The same things were measured in two ways. Each way mixes the same 12 hidden numbers, adds some noise and spreads widely along 6 directions of its own, which tell nothing about the thing.
In the rows, 128 means zero.
Some things both ways: the first way, then the second way.
[128 154 128 124 118  95 102 101 145 122 162 149 143 103 152 125 130 150
 124 149 114 135 106 131 120 116 106 152  99 118]
[128 135 140 136  94 150  94 103 125  82 155 124 161 143 121 130 138 149
 146 142 103  99 120]

[143 130 116  96 128 113 115  93 163 123 120 125 155 159 110 136 110 128
  79 108 132 105 117 158 140 130 171 123 109 149]
[158 158  95 114 117 128 109 130 124 112 188 110 127 133 113 123 130 129
 108 141 137 153 126]

[123 131 108 136 123 109 145 120 170 174 135 118 115  90 154 137 112 133
 137 110  99 162 151 113 167  97 157 158 142 100]
[116 132 130 113 129 156  50 116 156 130 114 173 141 105 131  93  86 211
 159 120 141 100 122]

[110 149 147 118  97 123 129 142 185 129 168 115 156  92 153 100 142 167
 142 147  86 143 116 115 124 102  83 171 119 133]
[119 134 115 130 134 150 123 129 144 144 118 134 120 139 117 102 115 129
 106 122 124 105 130]

[144 135 135 118 161 104 104  97 129 114 152 139 142 156 131 134 114 144
  72 105 147 108 102 154 115 133 150 117 108 139]
[141 164 103 150 142 142 120 117 151  64 211  94 145 158  97 128 138 159
 110 135 156 115  99]

[ 77 100 144 115 150 119 146 122 100 155 127 149 104 155 150 108  75 125
 171 104 134 167 173 109 142 131 160 117 158 147]
[ 87 141 106 144 145 133 105 127 113 128 163 133 104 114  92 121 138  86
 131 127 123 134 136]

[ 98 134 133 121 135 105 124 114 173 132 149 137 124 124 126 125 110 131
 141 121 124 151 131 110 150  96 130 173 136 141]
[137 139 129 131 152 138 131 132 161 101 125 121 129 134 132 121 106 148
 117 121 141 101 116]

[137 103 150 127  90 164 139 143 137 117 131 122 112 104 132 147 143 108
 150 127 125 108 116 121 150 131 117 127 127 151]
[ 92 122  94 120 106 162 109 115 151 140 100 144 144 112 136  76 127 116
 115 151 141 126 172]

[167 105 171 145 113 148 164 138 135 131 149  84 130  73 152 138 139 142
 133 134  82 118 128 142 119 104 124 135 133 124]
[151 138 117 120 143 125 148 144 119 135 173 111 111 116 117 156 138 109
  67 113 122 141 117]

[116 138 114 104 169  93 130  99 146 159 118 141 145 184 120 109  89 147
  94  97 141 143 135 138 150 123 158 123 114 132]
[154 136 132 134 181 110 176 134 163 191  70 109 127 167 120  86 102 115
 139 119 133  70  86]

[110 128  98 147 122 141 147 126 161 138 140 130 137 115 142 146 123 126
 120 129 120 122 107 124 143 128 128 153 120 108]
[122 153 130 122 112 146  91 109  94 129 160 150 124  75 155 117 120 138
 123 134 132 142 156]

[101 112 101 146 142 131 118 163 144 139 149 126 152 111 121 143 144 139
 121 110 117 114  87  95 139 112 125 163 129 117]
[ 73  99 231 140 195 100 143 116 175 175  46 140 140 137 154 139  97 154
 155 126  98 128 153]

[113 147 106 136 122 106  75 132 160 136 168 128 159  87 125 124 154 140
 126 139 111 140 103  93 138 107  99 173 119 100]
[139 138 192 124 150 106  98 128 136 115 160 136 112  94 151 174  88 174
 110  99 116 149 138]

[115 114 103 111 100 136  93  97 123 123 104 144 139 129 106 120 152 121
 144 144 135 121 113 112 136 147  93 116  79 109]
[127 127  95 120  82 162  81 108 106 130 142 149 120  79 142  93 122 143
 118 123 136 104 149]

[135 115 130 148 138 139 168 146 141 132 150 121 114 112 150 152 107 135
 134 136 123 120 132 123 158  90 145 152 148 144]
[120 143 134 145 139 131 143 117 133 117 153 141 138 117 112 136 106 129
 121 115 153 151 132]

[147 146 171 102 141 141 137  72 162 124 153 112 151 159 136 107 103 136
  93 100 120 134 127 159 108 130 136 122 127 145]
[111 152 126 149 137 134  93 116 121 148 156 120 148 120 128 108 166 114
 152 165 111 126 122]

[ 84 116 103 112 154 118 122 145 175 133 136 140 158 154  91 125 105 164
 139 103 130 147 127  84 147  75 133 177 133 160]
[171 122 107 164 143 104 187 149 128 155 135 104  73 127 132 130 122  98
  97  82 139 104 104]

[159 111 181 156 111 130 158 131 139 122 182 113 114  83 154 170  99 158
 129 122 119 129 136 142 115 118 160 104 159 141]
[179 132 169 170 158 102 158 128 151   8 160  75 167 223 115 175 140 161
 194 134 103 106  58]

[ 94 101 139 101 100 117  70 130  70 161 101 146 115 115 111  93 159  88
 210 133 127 149 134  65 178 148 100 107 123 121]
[113 124 162 113 128 110 117 132 134 119 127 116 134 156 106 142 112 127
 144 134 113 148 132]

[132 102 147 139 132 131 185 132 171 129 137 114  88 114 142 157 100 149
 127 111 127 114 128 145 153  92 172 133 157 152]
[ 97 140 170 125 162 115 148 111 133 117 130 110 154 156 106 142 119  89
 129 144 108 141 138]

[100 145 134  92 133 111  90  95 197 108 148 113 182 158  88  91 135 150
 103 133 120 122 104 123 128 108 106 165 110 147]
[121 154  84 133 133 155 128 126 139 100 157  97 123 177  76  95 128 151
 129 158 170 118 118]

[113 107 130 115 130 127 132 147 123 143 108 145 138 139 110 124 119 136
 150 117 129 139 124 128 128 126 129 128 128 143]
[153 143 117 149  66 118 135 155  78 150 163 125  79  99 177 132 151  82
 108 104 100 123 130]

[107 158 108 108 146  97  86 101 136 145 158 152 187 148 137 109 108 135
 105 112 112 156 121 111 119 128 124 165 101 122]
[135 159 116 143 172 120  98 117 135 158 194 134  92  79 104 143 125 119
  84 117 125 151 142]

[123 116 124 155 127 134 129 147 144 123 166 128 101  81 169 151 136 129
 122 112 121 130 125 117 130 118 119 158 125 117]
[ 97 124 128 130 122 153 106 127 142  91 121 128 151 140 126 112 132 125
 138 136 115  96 125]

[101 117  90 132 121 123 103 171  96 165 127 161 118  98 171 131 144 109
 150  99 115 145 121  90 151 144 115 150 107 110]
[150 139 122 133 156 131 138 152 162 113 136 118 121 157 124 129 109 133
  94 105 120 108 100]

[115 140 136 113 129 125 108 117 173 113 153 122 150 128 125 108 147 147
 111 122 118 120  95 119 127 112  93 163 101 136]
[112 131 147 125 163 128 131 124 152 162 123 127 126 103 146 122 114 121
  80 117 122 119 144]

[ 96 160 144 124 151  80  81 120 125 122 188 156 161 143 142 107 105 138
 120 150 137 146 120 118 120 127 119 156 137 139]
[ 85 145 166 152 180 129 124 110 178  93 126 127 141 163  88 134 100 150
 153 144 138 131 140]

[136  83 146 126 150 152 127 153  59 127  95 143 110 140 122 125 147 103
 143 119 141 104 106 143 117 144 118 105 122 141]
[  4 154 159 157 145 156 109 105 148 139 144 146 143 134  81 119 136 106
 129 164 132 158 184]

[107 116 155 127 122 120 109 135 117 148 157 119 142 106 140 114 134 133
 151 113 105 140 121  93 135 130 120 132 132 124]
[117 116 130 130 132 126 105 132 137 127 140 119 126 132 132 125 142 150
 131 126 114 117 120]

[121  91  94  97 143 154 132  98 144 128  70 122 123 162  90 122 136 113
 125 109 136 106 125 129 159 107 141 133 106 137]
[135 108 142 129 107 136 124 150 126 153  95 151 132 105 178 115 116 164
 134 104 134 111 108]

[ 52 130  96 103 129 121 115 121 218 108 140 137 161 143  90 108 139 155
 149 130 116 126  89  68 161  67  87 221  97 154]
[ 72 134 153 139 153 135 115  92 131 133 150 145 130 100 112 129 110 137
 117 125 137 148 167]

Other things, the second way, with their names:
(371): [186 128  77 113 135 136 177 147 120 137 110  75  90 150 132  96 134  79
  81 122 123  54 101]
(273): [127 165 131 145 148 109 133 134 113 117 194  92 107 124 120 147 150  67
 104 138 110 140 132]
(129): [136 127 143 122 164 112 130 101 129 142 152 118 136  93 114 143 112 108
  99 120 129 145 138]
(11): [136 126 146 125 109 131 138 165  79 131 121 113 111 146 143 142 145 102
 130 126  92 118 100]
(56): [145 162 117 159 141 138 128 142 136 110 165 134 116 141 109 128 108 148
 124 112 151 133 100]
(197): [125 115 151 147 139 108 154 133 120 145 116 124 104 126 139 141 120  92
 121 105 104 128 134]
(14): [127 138 171 137 122 109  93 103 143 107 158 129 153 136 118 144 114 154
 159 129 110 134 128]
(209): [116 133 127 138 153 148 127 118 158 129 129 140 129 120 113 123 106 137
  95 117 133 126 141]
(131): [ 99 132 151 130 142 135 123 118 131 161 111 155 117  87 143 119  99 121
 109 118 131 142 166]
(151): [117 131  84 129  96 156 114  87  97 138 134 127 125 105 115  80 143  97
 133 155 132 109 166]
(137): [150 113 106 154 180 132 160 120 179  89 108 110 116 165  81 116  91 143
 128 102 158  86 100]
(295): [145 151 173 133 161 104 135 121 125 113 151 129 135 117 126 156  85 121
 128 119 138 174 129]
(313): [104 112  88 150 110 148 105 123 143  87 161 143 150 139  97 122 147 128
 138 110 120 116 113]
(307): [146 156 126 140 116 133 149 132 104 156 137 118 126 129 146 109 130 116
 117 143 141 142 126]
(224): [108 116 122 143 150 146 143 112 136 163 109 138 106 102 105 117 109 102
  82 114 133 124 155]
(61): [107 131 131 140 139 151 106  91 147 104 122 125 137 137  90 106 106 138
 140 141 136 100 143]
(156): [141 138 131 145 127 121 140 129 128 137 141 143 131 121 133 126 102 141
 126 111 153 162 123]
(339): [178 145  91 120 105 139 151 165 107 127 155  93 103 140 157 118 142 114
  68 129 132 129 113]
(136): [158 128  95 112 108 134 137  94 104 101 155 125 137 118  92 120  98 114
 114 127 158 163 148]
(254): [181 134 130 107 119 113 176 127  95 161 128  97 125 132 163 120 121  67
  73 105  91  98 114]
(30): [170 142 167 134 170  91 125 121 118 151 166 149 113  60 183 165 101 136
 100  88 112 168 135]
(187): [126 128 135 175 121 114 159 120 100 128 148  99 123 143 149 125 168  90
 147 129 104 105 116]
(398): [183 108 150 108 161 108 157 150 157 154  91 128 121 100 192 139  95 152
  79  97 127 136 126]
(378): [ 84 154 133 138 129 130  85  81 108 132 196 137 125  79 102 131 129  85
 105 131 110 146 176]
(315): [149 111 136 115 145 143 143 122 158 114 105 116 158 130 172 108 111 198
 111 116 151  85 104]
(178): [151 127 144 127  95 110 130 132  75 142 135 117 124 113 151 136 140  69
 137 127  89 131 125]
(4): [104 104 110 133 121 146 134 124 129 134 116 111 141 157 100 107 149 121
 126 137 119 103 117]
(150): [119 125 104 122 123 143 121 135 138 134 108 137 127 141 118  99 125 144
 146 143 143 137 135]
(85): [141 178 108 137 119 144 103 136 112 120 186 129 117 106 123 118 125 111
 111 121 135 109 108]
(66): [104 131 156 144 143 119 132 104 109 154 134 132 125  94 106 143 131  77
 133 134 112 139 151]
(134): [ 89 131  99 108 132 153  99 114 129 133 148 125 128  96 129 100 140 121
  94 144 134 124 162]

Some of these things the first way, each followed by its name:
[118 115  97 163 136 150 156 191 129 178 145 135 103  80 185 166 129 107
 135  81 108 129 104 106 165 122 160 158 166 110] | (339)
[140  95 140 121  83 151 180 133 150 138  92 121  91 113 138 137 139 163
 149 124 125 103 109 149 148 137 125  74 105 133] | (254)
[122 120  98  80 113 154  96 105 150 114  84 135 163 164  90  97 156 126
 121 131 130 118 121 130 127 133  86 135  73 139] | (56)
[ 94 128 119 136 150 122 135 130 129 149 150 126 133 117 171 107 115 134
 130 133 104 143 135 131 121 124 135 151 148 107] | (11)
[ 94 154 111 113 125 123  97  93 201 114 177 129 150 124 127 115 134 146
 130 130 120 136 110  73 165  79  94 194 108 135] | (129)
[102  98 142 119  84 157 133 144 126 152 114 111 139 100 116 116 144  95
 193 133  96 141 135  77 170 126 103 148 128 132] | (150)
[121 116 100 124 112 145 102 129 110 135 124 138 143 126 131 140 146  98
 123 124 130 101  98 110 155 154 128 124 106 120] | (398)
[106  82 130 125  95 150 117 143 103 143 115 146  94 102 115 137 134 131
 207 123 139 153 156  70 162 120 114 102 137 134] | (137)
[126  82 120 111 121 137 150 129 131 111 115 131 114 125 138 150 111 143
 134 104 119 114 146 125 135 105 154 135 100 165] | (313)
[160 140 183 126 123  88 122 110 119 144 168 128 123 110 148 130  99 154
 136 142 127 144 138 142 137 118 156  92 158 139] | (14)
[157  95 159 139  71 168 139 133 141 131 122 114  92  65 118 147 159 145
 185 140 120 134 132 116 137 117  97  92 135 117] | (61)
[142 120 116 144 139 124 158 133 181 122 156 133 111 114 144 173 104 173
  93  98 134 117 116 147 127  95 165 136 133 139] | (378)
[125 120  77 128 112 135 128 113 150 110 140 143 127 139 133 168 110 139
 108 154 154  84 116 124 171 121 164 113 121 141] | (136)
[ 96 121 116 126 173  97 136 102 150 124 147 139 126 164 140 143  84 131
  84  93 141 110 111 145 136 121 188 145 135 145] | (134)
[147 101 132 119 121 137 145 124  86 135 103 147 108 130 145 141 116 128
 142 134 134 112 128 157 128 139 151  86 125 139] | (209)
